Every row belongs to one group in each of 4 separate groupings. Each group adds its own fixed numbers to the row, and there is some noise. The rows also spread widely along 16 directions, which tell nothing about the answers.
Known rows, each followed by its group in each grouping:
9 1 28 -11 0 -24 1 -11 11 -32 28 16 -8 -6 -36 16 -26 0 -17 30 -49 -58 4 -24 5 -25 49 -28 -14 1 1 28 36 23 59 14 33 6 10 -38 15 -> (2) (3) J_194 J_869
1 57 5 -18 17 -13 -18 -38 50 -1 -28 -5 -12 -8 -54 48 -14 18 -34 37 -7 -2 9 -5 11 -42 52 -45 -23 13 -23 -21 10 9 34 49 33 -38 32 -8 1 -> (0) (0) J_585 J_646
-35 41 10 -13 1 27 9 4 24 15 -13 -27 -1 25 15 5 14 2 36 9 36 46 25 -5 46 6 -35 -12 3 -31 -39 -8 -14 -17 -32 37 18 -22 -25 -8 31 -> (1) (1) J_326 J_976
42 14 -38 -11 -12 -3 -7 -11 10 4 25 6 8 23 18 20 4 -37 -27 17 10 6 -1 54 -26 -52 3 25 14 -13 -49 1 8 -42 -17 22 1 6 2 24 51 -> (0) (1) J_194 J_646
14 28 46 14 24 -1 -34 -1 -13 5 12 10 -24 26 37 9 -50 38 -1 -3 21 -29 47 -55 41 -1 41 4 -24 9 -11 25 23 10 -6 -4 13 -48 -12 37 -15 -> (1) (2) J_585 J_441
84 27 2 -43 8 -21 37 -5 -7 10 57 -8 -9 32 4 -23 -21 -11 -4 13 3 -1 53 8 28 -13 5 31 39 -8 -36 -3 14 -32 -18 -31 -28 -6 28 18 53 -> (2) (3) J_326 J_441
-7 35 17 55 7 -16 -62 3 -17 10 21 20 -10 10 50 13 1 -6 30 13 12 -5 3 -22 -13 -10 53 20 -35 -23 -37 28 37 -18 -11 30 39 -39 -59 27 -37 -> (3) (2) J_326 J_976
-20 27 -26 2 49 -13 -1 -17 10 46 13 5 32 31 5 15 -8 32 48 3 4 8 -1 5 2 6 32 7 -14 51 -13 39 -11 -7 3 -27 -2 -8 -23 -13 -23 -> (3) (0) J_194 J_358
58 7 -41 36 -27 -16 -25 9 32 -23 32 30 11 -2 -23 -30 -9 -37 18 1 -35 -13 24 2 -14 -31 10 6 6 -18 -66 57 24 -42 8 33 7 15 -16 4 39 -> (0) (1) J_194 J_358
5 -14 20 8 25 42 -21 -34 26 -19 -52 -16 4 -29 -20 -1 15 -2 -39 -26 10 37 -39 11 -9 -15 25 -5 -5 9 -11 21 -3 51 9 5 -15 -19 76 -19 12 -> (1) (0) J_194 J_869
-27 20 -32 26 6 7 7 47 -21 17 -12 -11 9 -13 44 -44 40 -42 27 5 35 28 -24 7 -58 6 15 -15 -20 -55 -18 0 2 -9 14 1 -31 -6 -28 13 9 -> (1) (2) J_585 J_976
-7 -2 -24 11 35 -27 -14 2 -26 35 40 -8 42 21 13 -32 5 0 45 7 5 15 -4 8 5 28 -8 47 4 38 -39 62 -16 -35 -23 -29 2 21 -12 -20 2 -> (0) (2) J_585 J_646
2 -3 11 -9 34 44 18 -3 3 25 -5 -2 3 31 50 0 -1 23 3 -32 21 -4 0 2 -16 -15 27 6 -7 -5 31 12 -9 53 -17 -32 -36 -26 7 21 17 -> (1) (1) J_326 J_976
-1 10 -24 -15 15 9 -11 -1 27 -6 -8 3 0 -12 -35 13 -6 -28 -45 -6 -12 10 -26 31 10 -36 0 1 4 14 -37 7 3 -6 9 10 -8 0 37 -26 34 -> (0) (3) J_194 J_976
42 9 -22 -10 11 -15 -15 -24 9 26 17 4 -2 34 -12 -2 -5 0 4 24 11 11 4 37 -11 -17 41 6 -11 21 -22 19 24 12 25 -25 -12 4 10 15 16 -> (3) (3) J_326 J_869
6 35 -2 8 15 14 -16 36 38 3 -3 2 -38 -2 1 -36 -5 -31 -22 -13 6 -9 25 -21 25 -22 -15 -19 7 -34 -53 9 7 -6 9 0 -23 -22 8 -9 43 -> (1) (3) J_585 J_441
21 -19 -24 -10 24 42 27 9 6 -3 -23 35 -8 2 36 -6 -29 -22 -68 -38 17 -13 -25 29 -15 -54 43 -2 -5 -16 2 6 15 6 10 -14 -82 -37 37 19 47 -> (1) (0) J_194 J_976
-46 7 21 4 47 17 43 -15 16 -5 -11 17 16 -25 -14 3 2 -2 -9 -9 -22 5 -46 -8 21 -16 36 -1 -4 10 1 16 -5 -4 29 8 -14 -32 19 -80 -18 -> (1) (3) J_194 J_646
-35 -3 -4 21 9 31 -9 30 21 -3 -2 -32 27 -32 29 -50 74 -61 27 -8 -17 9 -39 4 -76 -9 -22 -15 16 -56 -24 34 -19 25 5 9 -9 32 7 -50 49 -> (1) (1) J_585 J_358
-28 2 -1 20 41 30 48 53 9 -8 -19 -1 -5 -14 15 -47 0 15 0 -62 -18 -39 14 -67 12 2 -12 -27 1 -33 18 21 -34 32 5 -8 -45 -32 6 -6 9 -> (2) (0) J_326 J_646
-8 57 -17 1 13 -19 7 37 34 -14 -20 -1 -15 -23 -11 -20 -6 -36 -19 15 2 -11 29 -33 11 -27 -7 -56 -2 -53 -59 -12 8 -53 23 50 -10 -26 -11 4 37 -> (2) (2) J_194 J_646
-30 -11 50 -45 17 30 35 -24 -25 -8 15 2 22 14 68 46 -14 0 -19 20 24 -12 -30 39 -19 -29 37 -10 -6 -10 27 -11 13 -1 22 12 -1 3 0 -18 32 -> (0) (2) J_585 J_869
-42 44 -47 -4 15 11 -33 33 53 38 -30 -25 -7 10 28 2 53 -45 -24 16 28 3 -10 28 -32 -49 -26 -32 -2 -42 -58 -6 -18 -16 -10 28 8 -6 -8 0 67 -> (0) (2) J_194 J_646
-22 -8 18 -12 38 11 36 26 -29 3 20 0 -10 0 26 -3 1 -19 -49 -19 -1 -19 -30 3 12 -13 7 39 3 -4 1 7 5 9 4 -44 -27 -15 26 -34 6 -> (3) (1) J_194 J_869
-14 4 -33 5 -5 51 64 31 37 7 15 38 -15 20 39 15 21 -21 -24 -42 -14 -26 -11 25 -15 -65 7 8 11 -42 0 -14 -20 1 2 13 -32 -30 -20 -16 39 -> (0) (3) J_194 J_441
-50 10 37 -25 26 20 -3 -23 24 -3 -29 -22 19 -8 7 26 3 25 1 11 0 -5 -13 -21 13 -7 26 -39 -13 -1 13 18 -8 34 9 25 30 -12 21 -43 24 -> (0) (0) J_194 J_976
7 -12 12 18 -25 17 16 25 -38 -15 16 -7 -20 2 49 -25 16 -36 -13 3 21 -5 -6 -1 -9 -11 10 31 -1 -66 -16 -2 17 -3 3 5 -1 -2 -3 4 30 -> (3) (3) J_585 J_646
7 -2 -31 5 2 1 1 12 4 31 9 1 -31 15 -7 -53 32 -43 -6 22 27 21 -21 37 5 -11 26 17 -5 -9 -46 25 25 14 33 -48 -22 6 23 -36 36 -> (2) (3) J_194 J_441
14 -16 -17 54 -55 8 -24 11 -7 -26 -8 1 -7 22 -1 -7 0 15 18 -5 -8 -11 29 -38 29 -7 4 21 -22 -41 -33 37 4 2 -19 58 49 -25 -20 27 16 -> (3) (3) J_326 J_646
-49 32 -1 -27 73 26 3 -16 35 53 -24 -1 13 22 17 27 0 26 3 -7 19 5 -30 24 -10 -22 38 -36 -22 41 23 0 -13 44 20 -29 -27 -21 0 -20 -4 -> (0) (3) J_326 J_976
11 -6 21 -34 -28 39 55 -25 -18 -22 -5 -19 12 19 34 42 -7 28 2 4 22 -1 8 10 -15 -16 31 -21 -3 -28 41 -35 -5 29 14 34 3 -10 11 29 27 -> (0) (0) J_326 J_441
14 5 -28 22 -19 -14 -31 16 -25 2 21 -25 10 14 -1 13 15 6 24 1 -6 -10 4 -9 -53 10 10 16 -20 2 3 15 -2 38 -4 -3 38 21 -18 46 -16 -> (0) (1) J_194 J_976
-7 46 -7 -34 15 -16 52 1 28 6 40 19 7 24 1 39 -10 -7 -6 25 -30 -37 16 9 5 -52 16 -18 12 -17 -17 -20 0 -43 10 37 5 -21 -27 -23 32 -> (2) (1) J_326 J_646
-30 21 -31 12 10 1 25 44 11 2 2 -1 -1 -18 -19 0 24 -21 -20 -15 -34 -19 -22 -13 -25 -22 12 -4 -8 -29 -7 -9 -13 14 13 11 -10 -26 2 -24 5 -> (1) (3) J_585 J_976
-40 25 -4 20 28 38 9 40 36 -13 -14 -3 -16 -17 -18 1 13 -12 -12 -62 -24 -1 -3 -32 18 -11 -46 -15 6 -21 -19 -3 -28 24 -12 24 -7 -28 2 -16 3 -> (2) (2) J_326 J_976
35 -3 -19 26 -19 -12 -102 3 1 -21 -22 1 5 16 2 -12 -40 -12 -15 19 13 -20 19 -11 -6 -18 20 -26 -28 -8 -53 56 39 -6 0 40 17 1 -1 58 48 -> (1) (1) J_326 J_976

New rows, each followed by its group in each grouping:
-32 0 -21 4 -26 1 -87 -3 7 -21 -47 -34 22 9 -8 55 -4 5 -36 23 4 -15 -13 0 -21 -23 0 -32 -33 -1 -27 21 2 18 -10 72 65 0 13 36 48 -> (1) (2) J_194 J_976
-5 72 15 23 25 -17 -47 -3 35 16 2 -10 -32 -15 -44 0 10 -7 29 17 1 27 14 -28 20 4 18 -18 -18 4 -47 -4 21 13 18 14 40 -21 -13 -15 -38 -> (0) (3) J_326 J_976
18 29 9 -12 -4 10 14 -22 6 -2 -15 2 -12 29 4 36 -47 36 9 5 33 10 40 -12 31 -6 26 -17 -22 7 -6 -15 12 -3 10 29 11 -33 -13 49 -6 -> (1) (2) J_194 J_646
3 55 -12 12 15 -17 -38 16 18 45 49 14 -33 42 14 16 -2 -4 34 17 5 -23 28 0 -15 -20 23 0 -21 4 -27 6 25 17 8 -14 30 -6 -59 25 -15 -> (0) (1) J_326 J_976
26 8 1 -5 -9 8 -11 -33 -2 -15 -8 -9 -8 12 -32 31 -32 14 -18 1 19 28 7 13 42 -6 4 22 -5 28 -28 -2 7 -1 -1 18 24 -9 30 16 -1 -> (0) (3) J_194 J_646
-42 -4 -20 14 -3 0 31 49 -52 -19 -3 -13 7 -13 5 -35 2 -40 5 8 17 10 -25 -2 10 23 -21 -1 -9 -37 -22 0 6 -36 26 11 -17 10 -17 -18 4 -> (3) (1) J_326 J_646
52 30 2 16 -36 -42 -48 19 -26 -18 39 -18 -34 9 12 -12 0 -40 -8 49 7 -32 38 -19 -30 -16 18 7 -6 -50 -53 7 47 -16 8 19 47 13 -19 52 27 -> (2) (1) J_194 J_646
-15 36 12 -29 41 -14 -33 22 24 14 8 -46 8 -10 -9 -6 13 -6 6 11 -23 -41 12 -32 -45 2 -6 -50 1 0 5 17 -6 56 20 -23 17 33 13 -6 28 -> (0) (1) J_194 J_976
-12 33 -29 18 28 11 -26 24 18 4 -41 -25 -22 -4 -47 2 -7 2 -19 -32 12 21 5 -16 18 6 -32 -17 -17 14 -29 -11 -18 27 7 7 -9 -19 22 29 -17 -> (3) (2) J_326 J_646
56 50 -11 -9 47 -2 8 -23 41 19 0 -4 9 -3 0 6 4 2 -11 -15 7 26 15 11 -30 -32 30 1 13 12 -20 -9 -14 -7 -16 -7 -36 -30 22 34 -3 -> (0) (1) J_194 J_646
40 18 8 0 16 27 10 1 12 1 17 19 -44 -7 4 -7 -7 -29 -25 -28 4 -1 0 16 -8 -32 26 12 2 -18 -10 -14 27 28 14 -20 -31 -18 25 10 7 -> (0) (0) J_326 J_976
-5 -24 -1 37 -22 28 -52 -10 -28 -4 -2 -17 23 18 56 1 30 -7 22 -7 35 31 -22 21 -38 2 7 35 -14 -22 -21 38 -1 20 -37 22 30 5 -13 33 19 -> (2) (2) J_585 J_976
24 -22 -21 -6 5 17 -4 42 -32 -10 -30 -25 -12 -9 21 -46 -8 -30 -59 -16 25 -17 -14 2 -34 -8 10 -17 -4 -30 3 1 7 41 30 -37 -62 8 53 38 50 -> (3) (3) J_585 J_441
3 6 -15 1 22 -10 -3 30 -23 -7 -25 -39 8 -3 -17 6 -23 34 -52 -23 -1 -21 18 -51 22 6 -7 14 -6 18 -4 8 -28 17 -26 -5 1 -31 45 40 1 -> (0) (1) J_194 J_646
-30 34 -6 22 32 -31 2 50 -34 18 47 -8 -9 8 0 -8 -1 -7 15 -8 -21 -31 13 -45 21 18 -21 42 -1 6 -32 16 -8 -24 -17 -13 20 -17 -27 -9 -31 -> (1) (2) J_326 J_646
32 35 -14 -15 1 -13 -4 12 46 -6 8 4 -26 12 -41 -44 -33 -25 26 21 -3 -19 53 -17 19 -6 -14 -62 2 -17 -44 23 26 -2 50 4 -6 31 -14 0 47 -> (2) (1) J_194 J_646
-31 -17 -1 -26 -16 29 37 10 -45 -43 0 -7 26 -16 17 25 -18 -41 -6 1 24 20 -45 47 -23 2 -16 -16 -3 -18 6 -24 15 -23 33 29 -11 38 -6 -4 23 -> (0) (2) J_194 J_976
-2 30 -19 21 -20 10 -6 -14 46 27 15 25 -42 63 -29 54 -21 55 26 -2 -11 -30 39 -14 31 -29 41 0 -40 27 -2 8 8 59 21 9 60 -35 -39 19 -23 -> (2) (3) J_194 J_358
5 1 13 4 -20 4 9 -46 2 19 32 7 -11 28 -2 3 34 -13 42 41 11 38 -13 38 10 -12 42 38 -12 -13 -25 13 32 9 15 9 44 -1 -2 -45 1 -> (3) (2) J_326 J_646
-5 8 5 40 -3 46 22 0 3 8 34 42 -29 26 64 33 17 -13 0 -39 10 -3 -13 26 -24 -48 23 50 -7 -30 -6 -12 0 6 -17 17 2 -40 -42 17 -17 -> (2) (2) J_585 J_646
-9 62 46 36 39 0 -44 18 -13 -5 14 -6 -33 -20 14 39 -10 3 -24 -30 -1 -4 11 -54 13 -6 9 33 -12 -4 -29 -20 10 2 -34 21 31 -65 -11 31 -63 -> (1) (2) J_326 J_976
6 26 -58 5 -9 -1 -26 7 -4 26 -23 -32 30 30 -2 -6 0 11 58 12 49 48 13 17 -36 30 -7 -31 -23 6 -19 2 -15 3 1 8 -5 21 -35 66 7 -> (1) (3) J_585 J_976
-4 16 -40 0 -8 28 24 -9 79 36 3 -4 -17 41 -58 -12 42 8 53 -12 -26 18 20 10 16 -16 -22 -10 5 0 -18 17 -29 57 9 4 18 5 2 -41 34 -> (1) (3) J_326 J_646
-22 -12 6 3 -40 41 -27 -21 28 -25 -25 13 -36 13 -34 6 -13 -40 -17 33 23 25 -23 46 51 -32 3 -17 -21 -17 -57 18 48 7 45 44 30 6 20 -51 56 -> (1) (1) J_326 J_358
-33 37 -30 -6 45 18 -29 69 23 27 -21 -35 -16 15 18 -11 -2 -9 -21 -46 13 -31 24 -30 -3 0 -66 -33 5 -8 -24 1 -36 28 -22 -23 -23 0 -8 41 40 -> (2) (3) J_194 J_976
-6 41 6 7 11 -1 -10 -16 13 28 -14 -12 -21 9 -9 1 14 17 18 19 31 40 13 -15 32 7 36 12 -18 -2 -33 5 11 9 -10 2 22 -42 5 -6 -14 -> (1) (0) J_194 J_976
44 34 -25 4 -23 -41 7 1 -11 4 65 9 17 22 11 15 5 -25 33 42 -21 -13 20 17 -37 -26 34 21 1 -24 -38 7 29 -50 3 26 23 3 -41 18 11 -> (3) (1) J_326 J_358
23 13 50 -12 21 -36 -17 -36 -37 -20 28 -17 12 -16 -8 28 -15 3 -29 42 -25 -26 -16 -18 -15 -15 69 19 -4 13 2 6 33 4 18 7 33 -17 42 -12 -16 -> (1) (3) J_326 J_646
36 30 13 -18 35 4 29 -18 1 27 21 -4 23 25 50 -4 -20 29 67 0 28 3 34 -3 -37 4 49 -27 -10 8 25 5 4 12 16 -25 -31 -1 -27 46 -5 -> (0) (2) J_326 J_358
22 31 -26 27 14 -33 -72 37 -3 13 20 -32 -15 5 -28 -29 1 -17 -6 -9 -8 -10 37 -37 13 17 -44 34 5 10 -71 36 -8 -7 -35 -9 25 2 17 31 12 -> (1) (2) J_585 J_646
72 72 23 -21 9 -35 -1 0 25 3 64 -30 -30 3 -38 6 6 -10 18 12 -34 -10 64 -33 -12 1 -6 7 30 -8 -31 -22 13 18 1 -18 26 9 8 19 -9 -> (3) (1) J_194 J_441
-32 6 -5 -1 18 25 -34 40 10 10 -28 -27 -33 -12 20 -36 21 -37 -20 -2 22 -33 -17 -2 -48 -9 4 -56 -17 -27 1 10 13 71 59 -33 -19 31 20 -3 41 -> (0) (0) J_194 J_441
15 12 -38 4 -22 8 -38 -3 49 -1 4 -3 -14 8 -28 16 38 -49 -35 10 -25 -8 -11 40 -32 -61 -14 3 8 -26 -56 6 4 6 -3 45 28 3 27 -7 64 -> (1) (2) J_326 J_646
-33 10 47 26 11 31 -45 -20 -1 -36 -18 0 -13 -22 12 26 6 -28 -7 4 20 16 -46 16 -22 -14 17 -28 -21 -12 -16 -3 29 24 42 36 27 4 -5 -12 -19 -> (2) (3) J_326 J_869
